There are 10 hidden switches. A switch that is on adds its own fixed numbers to the row, and there is some noise. The rows also spread widely along 11 directions, which tell nothing about the answers.
In the rows, 128 means zero.
Some rows, each with its switches (1 for on, 0 for off) after it:
[148  99 127 146 125 150 135 102 122 111 129 138 109 158 177 153 144 177
  95 109 111 133 116 122 167  98 113  81 182 179  84 137 129 134 117 107
 135 123 141 106 109] => 1 0 0 0 1 0 0 1 1 0
[132 101 107 129 118 160 158 132 105 115 107 132 154 139 115 100 112 164
 104 135 153 123 126 121 135 104 144 137 158 109 106 146 105 113 109 108
 139 114  85  89 112] => 0 1 1 0 1 0 0 1 0 0
[157  90 109 135 138 136 146 137 117 105 132 172 146 159 135 148 121 179
 129 113  86 132 146 145 121  97 111 133 163 117 124 135 106 102 148  85
 124 126  41  82 152] => 1 1 1 0 1 1 1 1 0 0
[145 101  86 135 132 119 126 133  88  80 126 165 140 113 118 143 142 150
 131 102  84 131 139 101 132 126 108 128 132 143 126 140 112 109 164 106
 139 148 115 119 145] => 0 1 0 1 1 1 0 1 0 1
[106  72 104 104 124 175 139 134  87 138 139 147 153 156 115 121 140 142
 138 106 139 123 123  79 124 117 142 144 158 116 134 116 117 124 135 106
 160 111 124  78 155] => 0 1 1 0 1 0 1 1 1 0
[145 111  98 148 101 139 123  93 121  87 143 166 130 148 142 169 147 173
 139  73  79 104 116 127 130 120 107 143 152 140 118 119 129 145 170 106
 131 130  78 143 149] => 0 1 0 0 0 1 1 0 1 0
[170 127 104 129 157 106  94 138 108 136 135 186 139 140 110 155 134 141
 152  85  53 160 146 131 137 111  92  93 130 112 133 116 125 156 176 103
 147 130  66 115 169] => 1 1 0 0 0 0 1 1 0 0
[128 111 105 143 111 138 150 108  97 110 140 145 134 139 119 120 109 174
 133 126 121 121 140 126 150 109 145 157 143 126 139 128 120 123 125 107
 141 114 110 119 164] => 0 0 0 1 0 1 0 1 0 0
[161  96 109 120 157 118 127 140 128 146 135 178 162 185 122 136 118 169
 130 137  97 156 165 157 133  83 141  96 147 112 131 132 115 133 135  85
 135 130  52  72 152] => 1 1 1 0 1 0 1 0 0 0
[161  97 101 129 137 130 156 143  57 115 148 159 141 133 136 107  93 157
 119 132  99  87 121  77 114 108  89 134 154 148 129 170  90  92 113 116
 134  98  73 100 149] => 1 0 0 0 1 0 0 1 0 0
[122  90 133 111 124 164 157 124 136 128 125 145 146 193 149 154 131 152
 131 107 109 127 131 143 122 104 121  92 181 140 108 132 123 133 126  87
 125 107  75  81 117] => 0 0 1 0 0 0 1 1 1 1
[118 137 129 177  93 129 130  83 112 114 156 133 135 114 155 135 126 124
 124 120 116 127 105 123 138 118 123 108 166 157 123 126 135 146 115 114
 182 112 153 135 147] => 0 1 0 0 1 0 1 1 1 0
[141  97 100 125 108 142 148 108 106  99 136 170 150 159 141 138 122 157
 121 105  97 113 102 118 117 116 103 138 176 139  99 144  96 125 123 106
 136 123  57 115 138] => 1 0 1 1 1 1 0 1 0 0
[152  96 102 111 152 146  94 130  87 101 151 172 139 140 113 126 150 142
 126  92 102 163 108  95 157 136 101 147 149 110 123 104 109 124 152 110
 174 147 130 108 169] => 1 0 1 0 1 0 1 0 0 0
[160 100 126 133 143 162 138 119 108 113 152 150 130 170 156 147 107 190
 121  97  90 132 131 133 134 113  91 146 170 121 121 110 117 112 155  88
 140 100  38  89 170] => 0 1 0 0 0 0 1 1 1 0
[113 113 135 134 120 134 121 127 132 104 127 143 150 140 136 152 168 109
 141  74 110 154 103 125 117 146 112  87 165 145 106 115 129 143 150  99
 156 145 149 117 123] => 0 1 1 0 1 1 0 0 0 0
[151  95 117 118 128 160 178 151  91 101 121 157 176 156 107  97 109 123
 118 125 135 117 101 116 103 119  98 140 173 106 109 161  81 111 105 104
 149 114  36  77 123] => 1 0 1 0 1 1 1 0 1 0
[147 132 121 147 123 149 123 104  99  96 138 146 125 128 127 132 119 157
 124  90 101 141 106 125 151 131  97 148 152 114 121 112 119 136 144 109
 158 120 104 131 159] => 0 0 0 0 0 0 1 1 0 0
[110 118 124 133 114 148 127 109 114 143 144 145 141 143 129 137 130 147
 144 100 116 142 128 127 137 114 139 123 152 118 136 105 138 154 136 104
 168 103 127 108 169] => 0 1 0 1 0 0 1 1 0 0
[169 158 125 165 137 102 129 125  89 116 136 167 143 105 127 119  88 106
 129 115  72 155 122 130 129 123  76  78 141 140 124 150 102 144 123 114
 168 112  72 128 138] => 0 0 0 0 1 0 0 1 1 1
[139  92 115 115 135 139 112 131 122 114 131 167 152 163 128 158 158 127
 140  71  85 155 116 122 117 129  99 108 161 124 104 115 117 145 167 102
 151 140  80 101 149] => 1 1 0 0 1 1 1 1 0 0
[138 125 147 178 136 126 164 132 111  91 159 141 142 130 123 131 105 142
 150 118 105 143 159 170 115 134 104 147 137 119 174 112 118  83 143  68
 149 108  95  98 183] => 0 0 0 0 0 1 0 0 1 0
[102  88 148 131 109 165 173 131 130 118 124 138 151 164 139 152 148 112
 149  83 122 119 112 135  92 117 109 104 179 135 122 127 114 133 119  92
 147  98  96  76 129] => 1 0 0 1 1 0 1 1 1 0
[149 114 133 139 123 149 167 110 105  93 159 138 158 173 163 115  91 140
 103 135 124 112 100 128 104 120  87 132 185 151 114 149  93 101 106  97
 150 112  53  94 140] => 0 0 0 0 1 0 1 0 1 0
[ 97 135 133 163  74 130 147  64 137  91 166 142 158 154 159 142 120 112
 135 128 117 120  89 156 104 134 119 135 177 148 121 122 118 130 110  96
 173 127 109 138 159] => 0 0 1 0 1 0 1 1 0 1
[144 143 110 157  93 144 135  87 128 116 115 145 145 144 120 116 111 155
 106 119 127 146 102 152 154 113 134 124 166 114  82 134 119 173 113 126
 155 121  62 136 119] => 0 1 0 0 0 1 0 1 1 0
[147  87  80 119 125 123 129 129  99  90 122 158 139 137 146 150 155 152
 104 123  97 119 118  87 141 105 113  91 170 171  92 164 111 122 133 111
 127 158 129 107 100] => 1 1 1 1 1 1 1 1 0 0

New rows, each followed by its switches (1 for on, 0 for off):
[135  63 104 108 128 160 139 131  91 125 132 159 124 158 155 147 152 165
 117  90 104 107 106  73 146 102 113  96 184 167  99 145 115 133 127 111
 130 113 125  86 117] => 1 0 1 0 1 1 1 1 1 0
[138 110 120 139 109 128 153  96 123 109 142 140 148 172 177 143 108 160
 105 137 109  96 116 126 112  96 113  96 179 175 102 160 118 124 111 106
 125 120  73 108 118] => 0 1 0 0 1 0 1 1 0 0
[136 107 124 115 117 137 137 122 110 147 123 161 145 154 158 145 126 123
 121  86  84 136  91  92 124 103 102  55 183 171  87 155 123 182 119 119
 158  99  81 102 110] => 0 1 0 1 1 1 1 1 1 1
[150 101 120 129 138 129 150 131 118 101 125 140 151 157 154 128 119 159
  86 137 126 144 121 130 135 103 121  90 180 157 101 154 113 113 114  92
 140 139 101  84 103] => 0 1 1 1 1 1 1 0 0 0
[117  97  86 122 105 146 124 101  97 115 138 135 143 147 128 118 141 160
 106 137 150 118 116  87 154 108 160 135 154 142 109 137 125 134 117 124
 157 140 161 121 133] => 0 1 0 0 1 0 1 1 0 0
[156 103 105 100 161 139 106 152  75 163 123 164 121 130 109 122 131 164
 122  86 100 158 133  71 179 102 128  91 137 121 119 127 132 164 150 122
 153 107 128  95 150] => 0 1 0 0 0 1 1 1 0 0
[116  99 125 148 106 140 137  93 105 121 169 131 130 154 177 136 122 165
 115 124 116 123 110 108 138 110 133 124 176 171 121 122 136 118 119 102
 164 109 144 105 164] => 0 1 0 0 1 1 1 1 0 0
[129 100 119 112 129 167 131 137 117 115 115 155 143 152 120 143 145 159
 132  70 109 130 111 119 131 123 113 139 160  98 116 112 118 141 156 100
 143 114  86  96 143] => 0 1 1 1 0 0 1 0 0 0
[135 102 131 152 114 162 144 105 127  95 146 125 131 152 159 132 130 174
  94 122 140 129 114 131 150 114 126 134 177 145 112 123 127 112 122  97
 153 122 126  99 136] => 0 1 0 0 1 0 1 0 1 0
[163 121 113 149 134 139 138 134  99  63 121 149 134 116 111 128 132 140
 120 108 101 135 125 137 141 136  81 153 148 104 124 135 107  95 151  92
 143 137  87 109 146] => 1 0 0 0 0 0 1 1 0 1
[154 126 146 163 121 132 145 110 131 118 150 164 140 151 144 130 101 169
 121 123  96 142 125 175 141 108 108 135 164 119 122 125 111 118 114  90
 158 100  69 101 168] => 1 0 1 0 1 0 0 0 0 1
[152  99  86 131 126 129 104 107  90  76 148 167 134 133 123 142 149 148
 123  97  91 143 104 100 153 136 100 148 146 135 112 123 110 123 158 114
 157 160 124 130 160] => 1 0 0 0 1 1 1 1 0 0
[129  89 122 115 138 155 137 126 126  94 143 141 151 185 156 166 146 132
 143  91  94 127 125 124  91 137  82 113 172 140 120 115 118 106 172  81
 131 139  70  90 144] => 0 1 0 0 0 0 1 1 1 0
[144 138 126 151 116 109 164 128 114 114 120 127 160 143 138 104 102 121
 102 170 133 134 123 134 126 111 124  77 164 154  96 178 120 120  92 106
 140 129 102 107 100] => 0 1 0 0 0 1 0 1 0 1
[166 137 120 144 122 127 138 119 126 128 114 153 141 147 149 129 105 166
  95 115 102 123 112 137 141  91 114  72 165 153  84 164 115 160 111 124
 129 114  62 124  94] => 0 1 0 0 1 0 0 0 0 0
[139 106 144 159 136 143 138 127 118 136 145 161 134 137 149 151 122 159
 136  98  86 152 140 149 126 106 105 109 167 126 137 110 122 124 136  86
 159  92  87  83 170] => 1 1 1 1 1 0 0 1 1 0
[149  96 121 117 156 121 133 149 103 114 139 144 145 162 148 141 131 144
 120 121 101 127 143 108 116 108 104  78 157 161 126 150 117 107 144  92
 131 134 108  83 126] => 0 1 0 0 1 0 1 0 0 0
[156  72 102 118 142 169 141 119  82 125 152 156 110 175 151 144 106 222
 118 106  96 102 146  99 161  89 117 151 155 142 137 121 119 107 147  97
 118  93  75  87 168] => 0 0 0 0 0 0 1 1 1 0
[138 121 127 115 139 164 120 137  86 139 126 132 137 121 111  91 131 142
  97 108 150 153  89  86 174 123 127 120 162 105 106 121 125 151 111 122
 181 109 157 100 136] => 0 1 1 0 0 0 1 0 0 0
[147 107 133 115 141 136 153 161  80 159 135 164 152 137 111 104  99 122
 135 109 104 130 120 101 126 103 105 102 153 119 130 152 102 135 107 110
 162  79  78  77 155] => 1 0 0 0 1 0 1 1 0 1
[140  79 107 112 136 159 131 132 108 104 137 171 141 166 114 144 145 175
 145  84 100 134 126 123 138 128 113 165 152 102 132 107 110 116 154  92
 139 128  83  98 174] => 1 0 1 1 0 1 0 0 0 0
[121  87 106 121 100 146 114  74 146 147 158 175 149 211 159 168 136 169
 136 111  95 134 127 135 133  89 147 111 177 148 108 105 135 175 134 108
 156 126  79 110 167] => 1 1 0 1 1 0 1 1 1 0
[149 113 131 134 136 166 128 112 107  79 157 121 145 156 135 102 134 154
  86 141 156 163  93 127 158 146 109 172 176 104 104 107 116  86 124  95
 183 151 141  95 169] => 1 1 0 0 0 0 1 0 0 0
[147 106  81 129 112 129 136 114 101  87 127 162 142 133 127 130 131 168
 110 127 106  92 119 106 134 106 120 139 150 138 114 160 107 117 135 113
 128 138  94 123 122] => 0 1 1 0 1 0 1 0 0 1
[139 126 104 149 121 115 107 101  88 109 172 179 144 124 110 138 124 128
 161 103  77 140 124 123 128 133 107 156 129 114 158 101 114 131 156 108
 178 127 107 132 207] => 1 0 0 0 1 0 1 1 0 0
[147 143 117 151 111 154 131 101  93  91 131 133 125 116 130 111 111 153
 103 104 121 132  90 117 156 135  97 144 160 122  96 131 110 134 118 124
 159 117 110 143 137] => 0 0 0 0 0 0 0 1 0 0
[137 109  97 139 111 123 150 110  97  78 138 144 157 141 146 130 137 112
 111 151 119 104 102 102 111 119  98 104 171 167 102 168  96 109 106 110
 141 154 120 121 102] => 1 0 1 0 1 0 1 1 1 0
[131 123 125 145 123 124 146 141 115 114 116 146 143 115 129 152 138 118
 145  83  87 110 126 126 101 114  97  81 151 143 127 147 121 137 150 104
 132 110  94 110 115] => 0 1 0 0 1 0 1 1 0 0
[102 111 118 160 105 149 137 105 109  96 150 138 146 121 124 134 138 149
 143 108 128 125 128 134 121 133 136 170 148 112 147  99 123 102 142  95
 161 122 136 118 173] => 0 1 1 0 1 0 0 1 0 0
[151 145 159 188 125 150 160 123 128  94 123 128 124 115 135 128  99 151
 118 107 108 152 129 183 145 123  94 122 158 112 121 124 119 115 124  88
 151  90  76 107 141] => 0 0 0 0 0 0 0 1 1 1
[124  75 137 100 140 183 139 132 122 127 131 143 140 180 146 143 127 170
 120  86 120 151 120 120 129 114 122 130 179 119 112 102 121 124 144  93
 155 106  79  67 155] => 0 1 0 1 1 0 1 1 0 0
[169 120  95 172 117 116 139 100 110  91 148 165 130 141 145 149 111 198
 130 124  76 105 156 147 137 102 115 143 136 142 139 139 121 114 154  96
 117 128  61 133 159] => 0 1 0 0 0 1 0 0 1 0
[130  87 119 145 127 158 111  96 133 128 152 153 124 171 151 164 157 185
 121 108 111 168 134 145 178 106 145 123 173 130 117  86 150 142 147  88
 159 129 144  96 170] => 1 1 1 0 0 1 1 1 1 0
[137  85 128 129 128 163 163 118  86 109 173 147 139 164 171 131 101 165
 122 111 102  91 107 100 103 117  88 152 179 150 141 138  98  85 122  92
 148  89  69  84 168] => 0 0 1 0 1 0 1 0 1 0
[163 126 126 165 123 105 161 112 124 119 139 152 147 152 160 120  84 166
  94 165 105 138 143 156 137  85 128  84 168 165 110 169 115 127  94  96
 143 115  73 102 123] => 0 1 0 1 1 1 0 0 1 1
[110 106 144 141 114 154 126  94 134 130 160 139 153 174 167 139 131 128
 120 128 128 168 107 138 127 130 127 106 185 146 107 105 127 131 114  94
 180 120 133  96 158] => 0 1 1 0 1 0 0 1 1 1
[131 107 138 145 113 156 159 125 118 101 127 142 149 133 142 124 128 134
 112 105 122 131  93 126 124 120 105 119 179 132 106 140 114 122 118  98
 161 105  93  94 124] => 0 1 1 0 1 1 1 0 1 1
[143 100 143 145 135 151 126 100 126 134 164 149 128 172 170 135 105 174
 102 125 109 182 125 146 164 104 132 113 181 148 112 101 136 130 121  90
 176 110 105  80 176] => 0 1 0 0 1 1 1 1 1 1
[156 107 117 129 149 116 128 107 107 112 163 174 150 179 162 154  94 149
 140 109  61 144 144 133 106 117  82 102 159 162 134 128 101 122 149  92
 143 128  37 105 169] => 0 0 0 1 1 0 0 1 1 0
[144 122 139 154 126 146 153 134 126 135 116 154 149 137 113 132 113 131
 136 102 110 149 137 162 129 100 117  98 154 110 123 131 114 153 118  99
 155  95  68  90 132] => 1 0 0 0 1 0 1 1 1 0
[117  84 108  83 133 130 116 116  95 138 174 167 158 196 149 152 130 125
 158 111  83 119 120  81 107 129 109 104 161 158 134 124 117 127 144  96
 149 129 108 103 175] => 0 0 1 0 0 0 1 1 0 1
[165  98 106 101 154 112 125 129 105 134 152 168 153 194 147 129 102 159
 111 131  94 147 135 109 140  96 121  79 161 169 112 148 110 138 126 107
 137 138  77  94 137] => 0 0 0 0 1 1 1 0 0 0
[146 119 117 133 124 113 138  94  83  99 188 145 146 167 178 117  86 141
 111 156  95 129 102  98 125 135  92 122 174 180 113 151 107  95 107 104
 157 135 104 122 170] => 0 0 0 0 0 1 0 1 0 1
[130 103 144 156 128 121 175 128 115  98 158 130 152 156 167 141 118 124
 126 151 116 130 130 141 107 120  96  95 185 165 138 151 113  87 107  68
 145 121 116  77 139] => 1 0 1 1 0 1 1 1 1 0
[109  69 107 107 113 146 140 107 121  99 155 151 151 193 163 158 158 141
 134 121 114 103 124 102 113 119 124 110 171 178 122 135 120 112 132  92
 132 142 141  97 130] => 0 0 1 0 1 0 1 0 1 1
[160 114  95 134 147 130  92 111 103  84 143 173 138 136 125 153 132 165
 134  84  70 154 135 127 135 135  95 147 135 116 123 102 111 117 184 104
 148 151  71 127 177] => 0 1 0 0 1 0 0 1 0 0
[136 106 168 120 145 156 164 156 111 127 146 149 162 161 139 116  96 117
 128  96 110 153  96 133 104 131  86 108 180 121 126 130  99 105 114  80
 171  88  60  62 154] => 0 0 1 0 1 1 1 0 0 1
[123 109 146 133 123 184 138 119 112 135 123 133 108 138 127 136 129 182
 126  65 122 136 115 126 172 110 131 137 158 106 123  96 134 152 133 106
 153  76 124 100 157] => 0 0 0 0 0 0 1 1 0 0
[153  85 102 124 127 140 125 101 109 101 157 157 146 178 157 128 134 161
  93 138 120 145 108 106 144 114 115 125 184 158  96 132 116 124 119 103
 168 150 108  96 149] => 1 1 0 1 1 1 1 0 1 0
[141 138 145 145 141 161 123 126 124 124 115 136 133 132 127 126 123 152
 111  94 123 177 111 152 160 127 114 109 166  99  99 107 123 145 133 103
 161 114 100 104 136] => 0 1 1 0 0 0 0 1 0 0
[174  98 119 130 143 139 145 138 112 140 121 178 143 169 134 136  97 166
 124 100  78 135 137 138 135  89 101  92 164 135 103 146 102 147 128 103
 126  99  13  90 130] => 1 0 0 0 1 1 0 1 1 0
[177 117 115 145 144 132 125 131 103 137 130 175 138 132 136 131 112 157
 110 105  80 158 117 125 153  94 101  91 169 129 103 141 111 154 128 108
 157 110  58  95 138] => 1 1 1 0 1 1 1 1 1 0
[138  69 119  97 152 157 154 160 101 122 125 155 142 169 132 138 130 166
 124  93 116 121 132 105 129 105 120 109 163 138 123 139 107 110 137  89
 120 111  91  68 123] => 0 0 1 0 1 1 1 0 0 0
[128 107 139 157 130 152 165 140 109  77 122 123 141 121 125 130 131 119
 121 102 132 146 121 137 127 134 104 118 162 133 124 129 110 104 134  86
 150 125 121  89 122] => 0 0 0 0 1 1 1 1 1 0
[176 129 122 132 146 116 129 125  99 110 160 176 160 160 134 122  94 132
 128 116  77 144 113 131 107 129  72 121 156 128 120 138  88 118 132 103
 156 130  33 114 170] => 1 0 0 0 1 0 0 0 0 0
[150  73  82 105 119 174 118 112 121 117 110 168 130 176 136 145 165 196
  96  95 123 119 107 101 169  91 137 123 173 132  76 130 122 156 136 122
 130 138 104 106 108] => 1 1 1 0 1 0 1 0 1 0
[161 101 129 154 140 143 159 127 109 102 157 144 145 160 149 125  91 184
 109 137 112 135 145 154 127 103 112 146 164 132 138 128 111  88 130  77
 148 109  53  74 168] => 0 1 0 0 1 1 1 0 1 0
[132  79  93 109 134 133 108  96 124 132 159 173 140 194 157 157 129 196
 115 128  99 159 146 123 161  92 158 118 168 152 117 107 130 141 147  99
 148 148 107  96 167] => 0 1 1 1 1 1 1 1 0 0
[150 115 110 173 104 140 151  82  88  90 158 133 111 127 171 125  94 191
  90 145 117 101 118 117 163  96 117 139 170 173 122 149 118 106 103 109
 147 107 123 124 139] => 0 0 0 0 1 0 1 1 1 0
[127  78  99 105 113 137 136  93 133 100 149 151 151 214 179 170 150 150
 125 120  91 114 119 107 109 115 116  91 184 185  89 142 129 130 145  95
 117 156  83 106 120] => 0 1 0 0 0 1 1 1 1 1
[139 125 140 150 130 148 148 121 132  96 129 128 136 149 149 142 122 157
 117 110 114 136 128 158 128 118 107 116 170 126 114 128 124 115 142  87
 136 120  81  99 133] => 0 1 0 0 0 0 1 1 0 0
[161 106 112 135 128 126 168 148  78 116 136 168 146 139 132 138 104 132
 151  96  68  82 118  95  93 111  63 112 157 141 133 171  96 119 136 103
 121  88  25 103 140] => 1 0 0 0 0 1 1 1 1 0
[144 103 117 142 130 149 124 104 119 113 151 168 136 157 161 168 123 171
 140  78  69 128 124 140 117 115  91 129 168 132 124 108 117 133 165  92
 143 111  43 107 166] => 0 1 1 0 1 0 1 1 1 0
[119 105 116 112 139 128 125 128 132 121 128 137 157 180 141 146 149 128
 128 134 123 153 138 129 123 123 133  73 160 147 106 129 128 128 135  94
 132 159 132  99 115] => 0 1 1 0 0 0 0 1 0 0
[148 122 115 126 125 121 100  78 157 107 150 170 146 197 164 181 128 150
 128  93  66 161 121 161 132 111 106  81 170 163  94 111 123 167 159 103
 142 158  61 129 139] => 0 0 0 0 1 0 1 1 0 0
[133 121 134 147 116 138 142 119 121  78 143 153 154 146 129 143 140 119
 148  85 100 119 105 144  89 150  78 142 157 122 121 124 101 110 147  96
 147 131  77 123 156] => 1 0 0 0 1 0 0 0 0 0
[168 111 102 109 141 127 122 142 109 130 110 179 139 159 115 147 130 148
 141  80  67 130 125 112 137 101  98  83 149 128 101 148 111 166 150 115
 120 122  47 113 122] => 1 0 0 0 0 1 1 1 0 0
[151 114  93 108 121 133 118 104 128 122 134 171 157 190 144 151 122 157
 124 106  82 136 108 126 127 110 114 100 175 139  86 136 114 164 144 112
 129 142  36 123 129] => 0 1 1 0 0 1 1 1 0 0
[109 102 122 138 101 148 149 100 129  84 139 118 145 167 141 137 158 130
 120 137 150 125 116 133 132 129 134 127 171 144 107 129 126 110 114  95
 143 148 163 107 130] => 1 0 0 0 0 0 1 1 0 0
[ 84  76 142 124 106 156 174 119 118 134 152 126 146 177 168 150 133 128
 140 107 130 111 118 103 105 109 134  89 185 183 132 133 127 127 107  92
 149  95 146  75 137] => 0 0 0 1 1 1 1 1 1 0
[142 121 125 132 122 126 140 132 113 132 123 164 141 140 128 137 121 136
 134  77  90 119 114 115 129 107 110  84 149 149 119 148 118 167 129 115
 141 100  88 117 123] => 0 0 0 0 1 1 1 0 0 0
[142  93  92 102 138 129 116 114 123 139 143 169 170 197 134 136 126 149
 121 136 113 146 133 115 127  98 140  88 164 144 110 136 115 150 128 108
 148 148  83  93 129] => 0 1 1 0 1 0 1 0 1 0
